The same things were measured in two ways. Each way mixes the same 9 hidden numbers, adds some noise and spreads widely along 5 directions of its own, which tell nothing about the thing.
In the rows, zero is written as 128.
Some things both ways: the first way, then the second way.
[106  40 135 104 146 112 136  76 218 178  98 136  79  43 129 104 160  70
 147 169  18  63 105 125 149]
[148 120  92  94 163  85 188 128 150  90 119 101 199 109 119  65 185 139
 129]

[ 87 144 175 103 152 120  97 102 182 101 163 164 148 118 118 141 128 163
 127  99  96 135 164  90 149]
[142  87 168 113  94 123 147 108 138 100 145 133 118  90 176 128 149 112
  69]

[110  89 131 128 142 139 115 129 137 176 138 144 150 135 128 103 129 105
 115 121 140 140 148 103 165]
[116 104 190 107 172 167 180 151 137  66 172 100 183 152 168  80 150 117
 112]

[112  95 145 144 128 181 131 154 132 139 127 106 139 126 124  93 126 107
 108  85 187 122 160 102 149]
[149 147  80 101 143 128 105 189 115 142 138 113 174 176 155  92 127 121
 123]

[146 145 137 140 123 141 127 159 112  85 185 137 186 133 135 113 103 147
 127  81 183 173 185  77 150]
[167 106 130  98 122 119  89 130 125 112  82 126 164 141 132 132 107 103
  86]

[ 76  99 104 123 153  99 147  79 125 166  79  67 128 100 159 119 157  12
 169 163 131  85 142 107 186]
[111 133 115 109  76 100 110 118 125 161  95 111 143 185 162 132 137  99
  93]

[149 104 121 154 153 134 140 132 160 126 137 113  90 132 104  99 126 120
 169 133 148 126 132 131 138]
[160 121  89 110 176 145 157 177 180  42 114 130 127 122 174  67 182 113
 104]

[ 99 106 137 126 116 121 103 141 134 125 105 106 121 129 149 132 108 106
 109 116 135 117  86 104 140]
[125 151  60 102 107  80  98 134 142 153  74 109 142 194 154 123 144 115
 117]

[119 106 126 144 109 149  93 126 159 134 122 132 148 124 146 123 120 130
 100 134 148 138 108 117 126]
[126 103 147 128 128 123 198  92 111 117 112  84 148 123 138 133 162  91
 120]

[ 97 157 150 145 136 140 110  90 138 128 133 110 139 155 129 105 147 117
 123 119 155  72 160 133 142]
[110 144  59 124 124  70 157  87 134 132  97 150 137 150 159 135 141 140
 100]

[ 89 100 174 137 165 138 122 135 117 127  84  82 142 190 146 106 105  66
 127 123 242  83 169  95 169]
[ 84 117 155 121  98 185 170 200 155 117 172 106 133 147 182  75 208 128
 115]

[ 58 105 170  87 136 104  74  87 222 118 118 164 146  86 138 177 127 143
 135 139  55 152 115  83 149]
[124 104 146 103 113 124 133 152 154 129 122  86 155 136 153 124 167 125
 118]

[101 130 142 125 145 154  92 124 147 154 137 162 150 155 121 108 129 151
  86 115 124 111 141 119 142]
[ 96 138 155 113 163 124 145 101 128 163 120 139 153 160 132 160 140 170
  96]

[159  88 100 144 157  95 149  81 169 155 133 115 111  96 142  94 143  55
 176 190 117 120 153 134 149]
[144 190  21 115 136 152  71 134 120 155 126  50 208 192 118 130  72 125
  78]

[ 67 118 111 128 163 176  99 112 140 122 105 123 170 133 124 134 140 148
  98 122 184 115 127  68 155]
[139 160 120 118 173 171 100 120  77 163 135 108 148 157 124 162  81 112
  93]

[131 113 112 141 115 116 112 154 134 164 134 128 107 143 122 116 116 116
 145 124 110 163  95 139 146]
[130 139 179 104 191 116 129  62 107 127 141 106  80 155 167 163 119 111
 106]

[175 147 116 182 115 175 154 183 111 146 105  58 120 174 137  82 112  66
 168 138 207 134 184 184 119]
[ 88 118 200 120 105 157 153 112 121 174 172  77  51 115 187 165 185 103
 111]

[120 111 123 145 122 150 125 110 177 107 144 120 131  88 111 119 145 150
 162 119 119 122 132 105 136]
[147 112 158 107 126 124 100 100  84 152 129 113  84  80 113 167 128 118
 136]

[ 99 121  96 159 105 172 113  80 200 102 119 115 117  60 114 129 174 141
 143 126 122 131 105 127 125]
[158  85 114 131  76 135 137 121 105  77 155  60  95  72 160 127 127  66
 140]

[140 139 166 131 144 147 135 156 143  94 149 134 136 144 117  99 110 138
 135  91 140 107 182 113 139]
[156 125 113  94 156  84 124 114 147 138  82 162 134 106 126 133 164 157
  88]

[ 89 111 173 124 118 115 110 133 169  82 112 122 128 123 120 145 114 131
 169  95 130 129 122  90 160]
[172 129  42 112 120 105  84 166 119 129 111 106 133 114 152 132 110 102
 132]

[ 76 105 126 135 167 134 122  84 158  93  76 104 120 122 129 121 145  96
 133 139 173  62 116  90 163]
[123 127  79 120  67 120  98 166 151 176  42 149 119 144 114 147 182 153
 108]

[125 160 123 135 155 136 134  90 136 133 164  96 170 123 145 114 144 109
 155 148 145 112 209 113 137]
[129 179  65  97 173  97 107  90 123 145 105 119 179 182 143 129  94 123
  72]

[ 54  89 137 115 168 131 123  83 161 106  82 142 126 104 115 114 157  99
 122 108 134  60 121  72 192]
[156 128  96 115  93 102  73 129 106 197  56 168 139 131  87 176 128 169
  98]

[134 150 135 143 121 192 135 112 168 128 166 108 146  77 132  99 153 126
 112 107 128 121 200 134 108]
[147  89 167 105  93  71 190  74 121 128 114 129 119  95 166 113 188  94
  85]

Other things, the second way, with their names:
<108>: [118 133  54 119 133  95 137 119 147  87 118  90 203 160 134 110 111 145
 132]
<211>: [162 150  66  76 219  98 125 167 144  92  79 123 209 162 116  65 144 120
 140]
<404>: [152 117 136  96 127 142 105 141 134 123 110 102 157 119 146 126 129  88
  77]
<378>: [107 134  96 107 107 154 126 168 170  91 186  39 154 124 167  85 160 128
 124]
<120>: [154 112 120 122  92 131 135 111 113 128 126 114 166 120 141 132 123 118
  65]
<80>: [159  91 152 106 127  95 155 104 117 128 141  92 146  85 134 138 150 131
 121]
<164>: [112 106 187 110 113 160  75 109 144 105 164  75  75 116 157 175 116 140
 112]
<431>: [ 42 139 247  85 125 160 110 112 146 167 149  91 126 195 136 131 180 161
 113]
<118>: [147 169  70 111 201 122 111 124 127 151 125  94 134 152 132 155 123 153
 118]
<406>: [139 128 146  96 152 116 121  94 131  93 161  68 130 145 152 116 128 124
 119]
<55>: [190 167  37  94 171  97 102 125 123 135  79 127 191 144 120 107 111 110
  67]
<150>: [164 161  76  89 184 116  85 165 127 151 105 129 170 156  95 109 140 178
 128]
<189>: [122 138  95 127 138 141 145 159 120 179 113 138 132 114 142 153 160 136
 105]
<374>: [ 82  96 178 113  61 153  93 165 154 154 136 149 112 116 166 156 155 159
  95]
<121>: [145 144  89  81 175 122 144 138 173  54 173  71 195 113 153  44 154 125
  96]
<98>: [114  93 149 100 144  91 178  91 153  70 128  74 169 122 172 109 143  84
 124]
<165>: [125  76 201 123  80 163 171 111 131 106 128  71 136 107 164 134 162  63
  81]
<223>: [135 133  94 110 137  99 150  97 129 134 130  96 108  96 182 141 144  79
  95]
<273>: [111 112 193 119 121 172 124 144 108 151 136 125 104 138 147 155 146 125
 111]
<39>: [122 135 111  88 145 133  57 165 164 108 119 110 135 160 157 126 113 134
 119]
<155>: [ 72 117 185 113 107 140 167 146 149 154 123 135 147 182 161 112 199 149
 100]
<183>: [132 115 128  86 120 117 114 144 179 102 135  91 133 112 167 102 171 124
  98]
<76>: [107 151 149  70 123 101  25 142 169 171  69  87 126 231 118 143 151 166
 133]
<5>: [125 130  82 128 137 119 133 107 135  80 113 102 161 163 138 127 108 136
 120]
<93>: [ 80 102 145 124  48 181  98 183 175 133 132  47 114 153 182 149 160 100
 117]
<141>: [116 114 133  94 128 138  89 216 172 148  75 142 152 176 158 127 167 139
 122]
<398>: [102  96 191 101  89 121 133 106 100 140 169 106 120  74 145 136 142 107
 127]
<192>: [ 97 161 120 112 135 147 124 153 131 187 102 116 135 191 140 132 172 139
 107]
<427>: [148 143 129 104 161 146 120 111  90 141 126 109 165 139 130 131 105  93
  83]
<176>: [120 109 157 100 168 168 172 131 170  40 169  73 147  82 151  78 175 114
 108]
<225>: [153 135  68 131  80 107  85 109 114 162  84 121  93 141 148 180 112 116
  88]
<134>: [117 118 125 134  78 150  84 106  85 182  86 118 122 118  96 208  96 125
 109]
<382>: [124 151  81 126 164 134 168  91 122 102 176  75 174 135 180 125  97 102
  75]
<177>: [125 120 126  82 148 129  95 166 163 100 164  67 164 115 149 105 137 136
 135]
<99>: [113 104 122 118 117 105 186 132 134 112 130 105 151 112 163 106 175 106
 133]

Some of these things the first way, each followed by its name:
[164 125 172 148 139 111 140 153 112 106 166 138 154 171 136  80  96  90
 138  95 198 135 206 109 164] | <120>
[ 97 118 134 137 125 153 123  88 177 151 119 104 137  94 132 115 159 100
 151 143 111  98 160 132 138] | <99>
[137  42 174 130 152  73 157 145 141 135 108 124  94 145 125  82 101  44
 186 121 146  93 144  99 194] | <150>
[105 156 114 142 118 155  90 139 150  99  99 118 157 142 149 150 114 134
 114 135 165 161 118 121 125] | <93>
[156  80  89 139 144 152 152 163 108 168 130 104 127 118 132  82 120  96
 128 136 141 114 131 109 143] | <427>
[ 71 166 154 158 130 127  99  87 115  78 108 121 183 184 145 121 135  93
 122  98 246 111 171  97 185] | <5>
[ 90  62  99 132 161 114 136 106 144 183  85 115 102 120 117 103 151  65
 165 152 123 103 100 109 189] | <273>
[100 103 137 106 157 120 113 136 145 155 126 160 111 137 106 109 127 139
 118 113  70  93 106 106 160] | <374>
[ 94 167 139 150 127 158  93 106 164  70 136 134 142 133 117 133 138 164
 112  93 178 137 136 112 132] | <225>
[125  71 135 100 163 111 133 135 163 130 128 131 105  93 129 119 110 120
 132 137  77 101 107  82 143] | <55>
[170 115 172 161 120  96 135 173 134 117 125 119 112 195 127  93  84  80
 192 121 179 146 166 151 157] | <118>
[152 128 175 135 121 122 110 136 179 101 149 127 131 136 142 123  95 129
 142 134 133 138 160 130 115] | <378>
[109 103 167 102 120 123 113 187 145 111  96 139 135 132 139 132  87 114
 126  99  93 124 119 100 151] | <177>
[ 99  97 139 129 156 136 120 122 120 175 111 112 142 157 145  98 125  73
 106 134 172  94 153 110 163] | <155>
[ 76  83 113 126 169 140 117 103 148 159  69  89 122 129 142 124 138  78
 124 164 160  82 107  99 156] | <192>
[113 149 138 126 101 118 113 134 133 129 126 110 172 127 161 136 116  93
 152 132 113 146 161 121 145] | <98>
[146 147 152 147 102 138 104 117 177 109 192 149 150 109 130 122 124 155
 129 105 128 182 166 129 118] | <406>
